The first 5 rows are patterns. Each new row is the sum of 2 different patterns, raised or lowered, with some noise. Before adding, each is slid sideways (what falls off one end comes back at the other) and multiplied by a number that may be negative. Names go in the order of the patterns.
Some rows, each with the names of its patterns after it:
[1.394, 0.882, 0.882, -0.931, -2.360, -0.922, 0.275, 0.183, 2.486, -0.286, 2.674, -0.346, 0.856, 1.667, 2.779, -0.579, -3.177, -2.235, -0.194, -1.431, -1.482, -0.212, 1.932, -2.449, 0.065, -0.347, 1.226, -0.596, 1.084, -1.738, 1.554, 1.073, -1.955, 1.108, 1.437, -1.446, 0.812, 3.427, 1.175, 0.090, 1.165, 1.153, 1.085, -1.340, -0.988, -0.216]
B
[0.263, -2.231, 0.754, -1.854, -3.682, -0.595, 0.009, 0.441, -1.255, -1.326, 2.514, -0.447, 1.347, 0.833, -0.819, -2.931, 1.608, -2.005, 0.473, -0.318, 0.168, -0.160, -0.499, -2.962, 0.104, 0.387, -0.210, 2.163, -0.980, -0.682, -3.328, 3.070, -0.114, -0.875, -0.010, 1.350, -1.555, 1.682, -0.870, 0.561, -2.907, -0.578, -0.676, -0.221, -1.325, 0.844]
P
[-2.267, 2.738, 0.299, -1.573, -1.198, 0.169, -0.303, -1.713, 2.991, -0.236, 0.286, -1.609, -0.870, 1.662, -0.255, 3.642, -2.794, -0.051, 0.090, 1.344, -1.490, 1.752, -0.239, 0.613, -0.034, -2.174, -0.229, -1.788, -1.093, 3.047, -0.550, 3.306, -2.859, 2.056, 0.086, -1.499, 3.474, -5.145, -2.024, -1.746, 1.006, 0.656, -0.409, -3.434, -0.178, 0.293]
M
[3.001, 0.798, 0.264, 2.747, 0.939, -0.293, 0.134, -1.662, 2.192, -2.165, -4.174, 1.737, 0.048, -0.558, 1.464, 1.434, -0.621, 0.331, 2.291, 0.713, -1.901, -1.738, -3.861, -1.381, 2.373, -0.982, -0.549, 1.387, 0.261, 0.111, -1.535, 1.543, -2.697, -2.136, -1.212, 1.133, 1.911, -0.508, 1.005, -2.360, 1.163, 0.728, 2.241, 2.310, -0.825, 1.665]
L
[-0.173, -1.723, -0.371, -0.507, 3.349, -0.981, -1.960, 0.286, -1.034, -2.062, 0.346, 0.433, -2.551, -0.289, -0.779, -1.480, -0.059, 2.409, -2.126, -2.193, 1.162, -1.899, 3.153, 1.191, -1.486, -2.856, -0.359, -2.366, -1.131, 2.682, 2.106, -1.787, 0.505, -0.266, 0.730, 0.542, 1.124, -0.523, -2.590, -0.544, 1.705, 0.619, 0.954, -1.472, -0.427, -2.512]
S

New rows. What belongs after each?
[4.565, -0.856, 5.164, -2.755, 0.606, 1.026, -0.016, 5.030, -4.486, -1.582, 1.636, 1.994, 2.963, 1.605, -2.487, -0.923, 2.897, -2.318, 4.347, 1.471, 0.048, 0.137, 1.216, -1.080, -0.159, 4.605, 0.967, 3.214, -0.956, 0.075, 0.518, 3.417, 4.808, -1.939, 1.280, 2.460, 1.551, 1.198, 2.464, 1.510, -0.160, 0.872, -1.161, 1.027, -1.310, 0.936]
P M
[-1.214, -1.577, 1.139, -1.087, 0.007, -1.869, 1.940, -2.120, -1.685, -1.264, 0.897, 0.475, -0.980, 1.208, -2.446, 1.164, 1.711, 1.273, 1.137, -1.238, 1.251, 2.186, -1.043, -0.079, 0.800, -0.227, -0.365, 0.951, -2.404, 2.007, -2.293, -3.307, 0.656, -0.494, -0.658, 1.933, 0.375, -1.088, -0.152, 0.155, 0.416, -1.534, -0.218, -4.735, -1.464, 1.622]
P L
[-0.257, 2.269, 1.862, 0.499, 1.948, 0.549, 1.089, -0.065, 2.425, 1.135, 0.243, 0.185, 1.345, 2.321, 0.259, 3.193, 0.345, 0.106, 1.091, 1.562, -0.307, 1.130, 1.618, 2.630, 1.653, 3.206, 1.727, 0.632, 1.017, 2.375, 0.556, 2.486, 1.147, 0.142, 2.300, 2.222, -1.104, 2.483, -0.172, 0.625, 3.486, 2.301, 0.981, 0.629, 3.802, -0.180]
P S
[3.449, -2.349, -4.489, 1.628, -1.085, -0.161, 1.636, 2.832, -2.175, 0.175, 2.594, 0.480, -2.637, -1.119, -4.829, -1.116, 1.940, 0.253, -0.374, 1.560, 0.308, 0.621, -2.041, 1.277, -1.810, -2.673, -0.406, 2.670, 1.969, -0.701, 0.733, -1.857, 1.618, -0.505, 2.301, 1.442, -1.295, 1.836, 4.113, -0.082, 0.994, 2.395, 1.012, -0.472, 0.044, -1.507]
P L
[1.149, 4.127, 3.444, 1.550, 0.429, 1.559, 3.534, 0.324, 7.074, 3.383, 1.638, 1.774, 3.649, 2.008, 1.024, 6.881, 2.128, 4.042, 3.431, 2.254, 4.355, 2.274, 6.914, 0.844, 1.266, 3.070, 3.164, 0.888, 4.836, 4.206, 2.416, 3.899, 0.454, 2.824, 0.953, 1.720, 5.837, 3.972, 5.872, -0.195, 4.876, 1.518, 1.893, 6.356, -0.258, -0.898]
P M
[2.894, 1.087, 1.551, 1.039, 0.582, 5.229, 1.217, 2.600, -1.130, 2.948, 1.130, 4.743, 1.647, 0.047, 4.659, 2.710, 0.702, 3.182, 2.735, -0.930, 0.348, 1.599, -0.538, 2.021, -0.833, 0.021, 3.687, 1.819, -0.121, 1.789, 1.769, 2.009, 4.146, 3.940, 1.853, 0.185, -1.928, -0.780, -1.849, 3.549, 0.116, -0.382, -0.051, 2.395, 4.609, 2.590]
B L
[0.814, 0.476, 1.037, 0.105, -0.193, 2.728, 2.345, -0.959, 1.522, -2.039, 0.395, 3.119, 3.202, 0.749, 2.214, -0.001, -1.033, -2.362, 2.117, -0.215, -0.058, -1.516, 0.619, 1.601, 2.284, 2.557, 1.947, 0.279, 0.361, -1.108, 3.027, 0.959, 2.677, 0.074, 2.277, 0.267, 2.061, -2.540, 0.692, 3.243, -0.225, 0.567, 2.893, -0.050, -1.680, 1.785]
B S
[0.829, 0.381, -3.428, 2.816, -1.314, 0.805, -0.583, 3.898, -3.580, 0.497, 0.198, 0.169, 1.169, 1.540, 0.584, 1.793, -2.942, 2.695, -2.395, 3.260, -1.570, 1.078, 0.842, -3.063, 6.445, 1.510, 3.067, 1.921, 0.054, 0.554, 2.984, 1.195, 0.966, 0.470, -1.957, -0.968, 1.098, 1.846, 2.164, -0.696, 3.150, -2.846, 0.653, -0.203, 1.751, 1.290]
P M
[2.767, 1.923, -0.685, -0.135, 1.278, 1.328, -0.864, 2.795, 2.758, 0.155, 0.804, 1.732, 0.892, 1.909, 1.590, 2.197, -0.021, 1.130, 2.278, 2.166, 1.302, 0.301, 2.021, -0.641, 1.952, 1.827, 1.294, 0.889, 2.924, 1.241, 0.704, 0.180, 0.820, -0.583, 1.009, 1.735, 1.079, 0.316, 1.678, 0.077, 1.333, 2.499, 0.054, 0.168, 3.230, 0.040]
P S
[-1.137, 3.518, 0.869, 2.644, -0.177, 1.409, 0.754, 2.328, 1.031, -0.558, 2.885, 1.579, -0.062, 2.832, 5.090, 4.146, 0.625, 4.457, 5.721, 1.877, 0.650, 1.346, 0.762, 2.376, 3.120, 2.579, -0.499, -0.851, 2.279, 3.324, 4.634, 5.218, 0.156, 5.159, 1.953, 1.886, 3.333, 4.612, 2.313, -2.141, 1.488, 3.148, 1.346, -0.206, 0.530, 4.075]
B L
[-2.072, -0.180, 0.699, 2.315, -2.939, -3.452, 0.896, -2.621, 3.551, -0.150, -2.207, -4.120, -2.089, -1.965, -2.330, 0.075, 0.893, -2.112, -1.649, -1.239, 0.278, -0.080, 1.452, -2.193, -1.387, 1.569, -0.012, 0.009, 0.648, -2.560, -1.588, -2.224, -0.795, -3.242, -1.182, 0.298, 3.446, 0.907, -1.337, -1.664, -0.718, -1.925, -0.965, -0.242, -2.664, 0.201]
L S
[-4.646, -5.403, -2.269, -4.801, -4.925, -1.550, -1.539, -5.025, -2.825, -2.422, -2.183, -1.240, -3.205, -1.504, -1.302, -3.867, -1.673, -1.769, -2.836, -4.209, -2.308, -3.843, -3.919, -3.729, -1.469, -1.717, 1.593, -2.091, -4.856, -1.749, -2.719, -4.421, -2.401, -2.370, -2.811, -3.594, -1.333, -1.979, -1.754, -1.847, -4.683, -3.284, -2.508, -1.971, -1.542, -2.381]
L S
[3.028, 0.600, 0.247, -0.772, -2.445, -1.036, 3.181, -0.623, 1.295, 1.432, 0.576, 1.946, -1.024, 1.549, -0.892, -1.412, -1.801, 1.332, 2.632, -0.145, 1.188, -1.738, 2.552, 2.000, 2.945, 2.209, -0.192, 2.050, 3.944, 2.722, 1.583, 3.123, 1.586, -0.529, 1.036, -1.881, 2.971, -1.463, -3.672, 1.145, 1.206, 1.808, 3.179, 2.177, 0.958, 1.846]
B L
[-0.450, 1.815, 3.139, 1.270, 3.061, 4.807, -1.560, 1.746, 2.762, 3.024, 1.876, 2.603, 2.731, -2.120, 1.616, 2.494, 3.426, 2.950, -0.475, 1.774, -2.630, 3.815, 0.811, 1.434, 0.393, 4.806, -0.308, 0.799, 1.413, 1.128, 2.145, 2.144, 3.432, 1.138, -0.918, 1.696, -1.746, 3.927, 1.479, 0.474, 1.673, -0.453, 4.729, 5.209, 3.881, -0.017]
M S
[-2.770, -2.795, 2.039, -2.345, -0.995, 0.552, -2.287, -0.167, 3.212, 2.065, -0.472, -2.997, -0.307, -0.534, -2.068, -0.144, 0.059, -1.669, 1.416, 2.313, -2.109, -2.129, -0.501, 1.139, -1.457, 0.146, 1.415, 1.636, -1.487, 1.032, -0.371, -2.462, 1.370, -0.270, 0.078, -1.939, 1.167, -1.197, 0.934, -5.223, -0.540, -1.324, 2.608, -1.204, 4.130, 0.623]
P S
[-0.985, -3.204, -2.099, -4.518, -2.667, -1.588, -1.674, -1.629, -0.945, -3.196, -2.485, -2.186, -2.192, -2.721, 0.863, -2.348, -2.271, -2.849, -3.755, -0.836, -1.882, 1.316, -5.074, -2.120, -1.639, -1.471, -3.537, -0.582, -3.167, -1.407, -2.467, -1.550, -1.982, -2.604, -2.639, 0.129, -2.870, -0.794, -2.311, -1.588, -1.082, -0.944, -0.261, -4.650, -3.346, -2.335]
P M
[4.969, 2.238, 1.136, 4.156, 1.986, 0.853, 1.307, 3.865, 0.928, 0.451, 1.128, 5.015, 3.901, 3.059, 3.940, 0.551, 2.084, 4.227, 3.338, 4.842, 2.036, 4.141, 4.905, 3.170, 1.385, 4.876, 3.614, 2.390, 4.036, 1.007, 4.114, -0.563, 1.304, 4.021, 2.372, 2.343, 4.677, 2.968, 3.163, 2.533, 4.760, 1.705, 1.019, 1.133, -0.232, 1.014]
P L
[-2.382, 2.185, 4.065, 4.834, 0.977, 2.398, 1.774, 0.384, -0.230, 2.952, -0.173, 1.259, 0.011, 0.597, -0.195, 3.173, -0.267, 1.184, 2.215, 1.350, 2.013, 1.950, 0.556, -1.781, -0.571, 0.527, 0.574, -0.044, -0.835, 2.358, 3.252, 2.383, 1.863, 1.151, -0.682, 2.796, 4.026, 1.525, 0.871, 1.160, -0.346, 0.841, -0.038, 2.754, 1.075, -0.861]
B L
[-2.005, -0.234, -0.333, -2.669, 0.218, 1.838, -2.293, 0.376, -0.901, -2.576, -2.156, -2.081, -0.951, -2.553, 0.106, -1.704, 0.083, 1.941, -0.285, -3.903, 0.326, -1.907, -1.791, -1.714, 0.377, 0.182, -2.067, 0.813, 0.977, -0.879, -2.265, -1.428, -1.346, -0.922, 2.567, -1.824, -1.822, -3.206, -2.307, 0.054, -3.950, -3.183, -2.651, -1.979, -2.836, -0.275]
P L
[1.258, -0.972, -0.515, -0.548, 0.119, -1.425, 2.280, -0.873, -0.349, 0.098, -0.985, 0.074, 0.505, 1.355, -3.084, -0.639, -0.056, 0.042, -1.387, 0.337, 0.422, 0.723, 0.014, -1.831, -0.547, -1.325, -0.181, 2.569, 0.124, 1.432, -1.575, -0.242, 0.167, -2.074, 1.850, -2.973, -1.929, -2.230, 0.718, 1.776, 0.837, -1.653, 0.565, 0.704, -1.006, 0.357]
B M
[1.020, -0.978, -0.919, -1.588, -2.792, -0.814, 1.682, -3.241, 0.488, -6.603, -3.094, -0.818, 0.797, -2.283, 1.152, -0.262, -5.617, -2.873, -1.301, -4.785, -1.771, -2.281, -1.726, -3.427, -2.097, 2.766, -1.369, -2.044, -1.444, -3.032, -2.462, 0.085, -0.948, -1.118, -0.223, -1.101, -1.278, -4.857, -2.863, 0.163, -1.491, -0.715, 1.974, -2.589, -2.399, -1.873]
P S
[-4.540, 0.070, -4.278, -1.188, -1.278, -3.669, -5.118, -2.557, -2.128, -6.422, -5.516, -2.757, -3.347, -5.264, -3.798, -0.556, -1.234, -0.394, -5.121, -1.086, 0.445, -2.549, 0.101, -0.721, -3.490, -3.364, -3.806, -2.053, -6.343, -2.306, -1.291, -2.103, -1.463, -0.462, -1.006, 0.780, -1.411, -1.783, -0.843, -1.840, -2.563, -0.854, 0.060, 0.064, -2.209, -2.443]
B L
[2.810, 2.407, 0.197, 3.622, 0.838, 0.048, 2.395, 0.461, 0.042, 0.716, -2.070, 3.028, 1.576, 5.901, -1.276, 4.459, 1.783, -2.088, 2.841, -2.442, -1.121, -0.321, 1.445, 1.290, -0.095, -1.642, 2.547, 1.682, -2.188, 3.150, 0.592, 0.531, 0.207, 2.896, 0.957, 0.600, 4.018, 1.085, -0.891, 0.159, 1.600, 2.429, 1.455, 5.706, -1.634, 0.679]
M S
[0.007, -0.014, -0.773, 1.378, -1.518, -0.992, 1.113, 0.480, -1.093, -2.022, -2.293, -2.543, -0.864, -0.732, -1.876, 0.893, -4.114, -1.725, -0.525, 1.046, -1.279, 0.732, -1.495, -1.806, -1.745, -1.191, -0.864, -0.221, -2.291, -1.028, 0.108, -0.329, 0.350, -0.204, -1.537, -0.895, -2.376, -0.827, -1.033, 0.867, -0.560, 0.262, -1.467, -2.185, -3.423, -0.505]
B S
[2.960, 1.997, 3.209, 2.447, 2.927, 2.477, 2.196, 2.713, 2.200, -1.228, 1.618, 4.019, 3.710, 4.264, 3.926, 2.746, 2.710, 4.361, 1.499, 4.135, 3.322, 2.442, -0.287, 4.216, 3.393, 2.191, 2.953, -0.702, 2.356, 2.816, 3.670, 3.226, 3.681, 1.369, -0.498, 0.511, 3.002, 1.338, 2.015, 2.263, 2.285, 1.360, 1.922, 3.868, 2.184, 1.388]
B S
[2.604, 2.747, 0.942, 2.284, 2.214, 3.904, 3.884, 2.817, 1.354, 0.626, 2.981, 3.063, 4.052, 0.752, 1.649, 0.551, 1.603, 3.010, 2.547, 0.517, 2.657, 2.342, 0.859, 0.116, 3.002, 3.218, 3.294, 1.482, 4.708, 4.795, 1.069, 3.633, 2.847, 1.841, 2.183, 2.816, 1.020, 1.966, 2.975, 2.942, 4.403, 3.192, 2.656, 1.546, 4.439, 2.937]
L S
[3.615, 0.647, -0.798, -0.252, -0.250, -3.887, 2.811, 0.950, -1.888, -0.602, 0.842, -2.090, 0.707, 2.494, -1.504, -0.105, 1.883, 0.011, 4.300, -0.368, -0.567, -4.494, 2.041, -3.141, -0.647, 4.220, 0.291, 2.339, 2.494, 1.465, 0.561, 0.636, 1.848, 2.341, -1.897, -0.216, 3.746, -0.717, 1.301, 0.172, 0.987, -1.969, 0.585, 0.023, -1.834, 0.214]
M S
[-0.074, 0.507, 0.834, -2.444, -1.207, 0.999, 0.459, -0.774, -0.053, 2.341, -3.658, -0.604, -0.801, -0.042, 0.712, -1.996, 1.147, -5.677, 2.140, -0.232, -0.628, -2.678, 1.569, -3.206, 0.032, -1.461, 0.727, 1.747, -0.142, 1.231, 1.019, -4.060, -0.161, -2.806, 1.829, -1.827, 0.994, 1.165, -4.058, 4.268, 1.964, 1.573, -2.770, -1.079, -0.818, 2.411]
P M
[1.401, -0.889, 0.908, -3.033, -0.270, 0.098, -0.751, -5.009, -1.064, -0.617, -2.266, -1.790, 1.151, 0.193, -0.501, -0.943, 0.316, 0.336, -1.760, 0.148, 1.043, -2.224, -2.237, 2.984, -0.509, -0.447, 0.448, 0.936, -1.121, 5.014, -0.526, -1.431, 0.687, 0.800, -1.083, -0.511, -2.624, 1.608, -0.696, 2.303, 3.925, 0.285, -1.465, -4.524, 3.480, -0.825]
P L
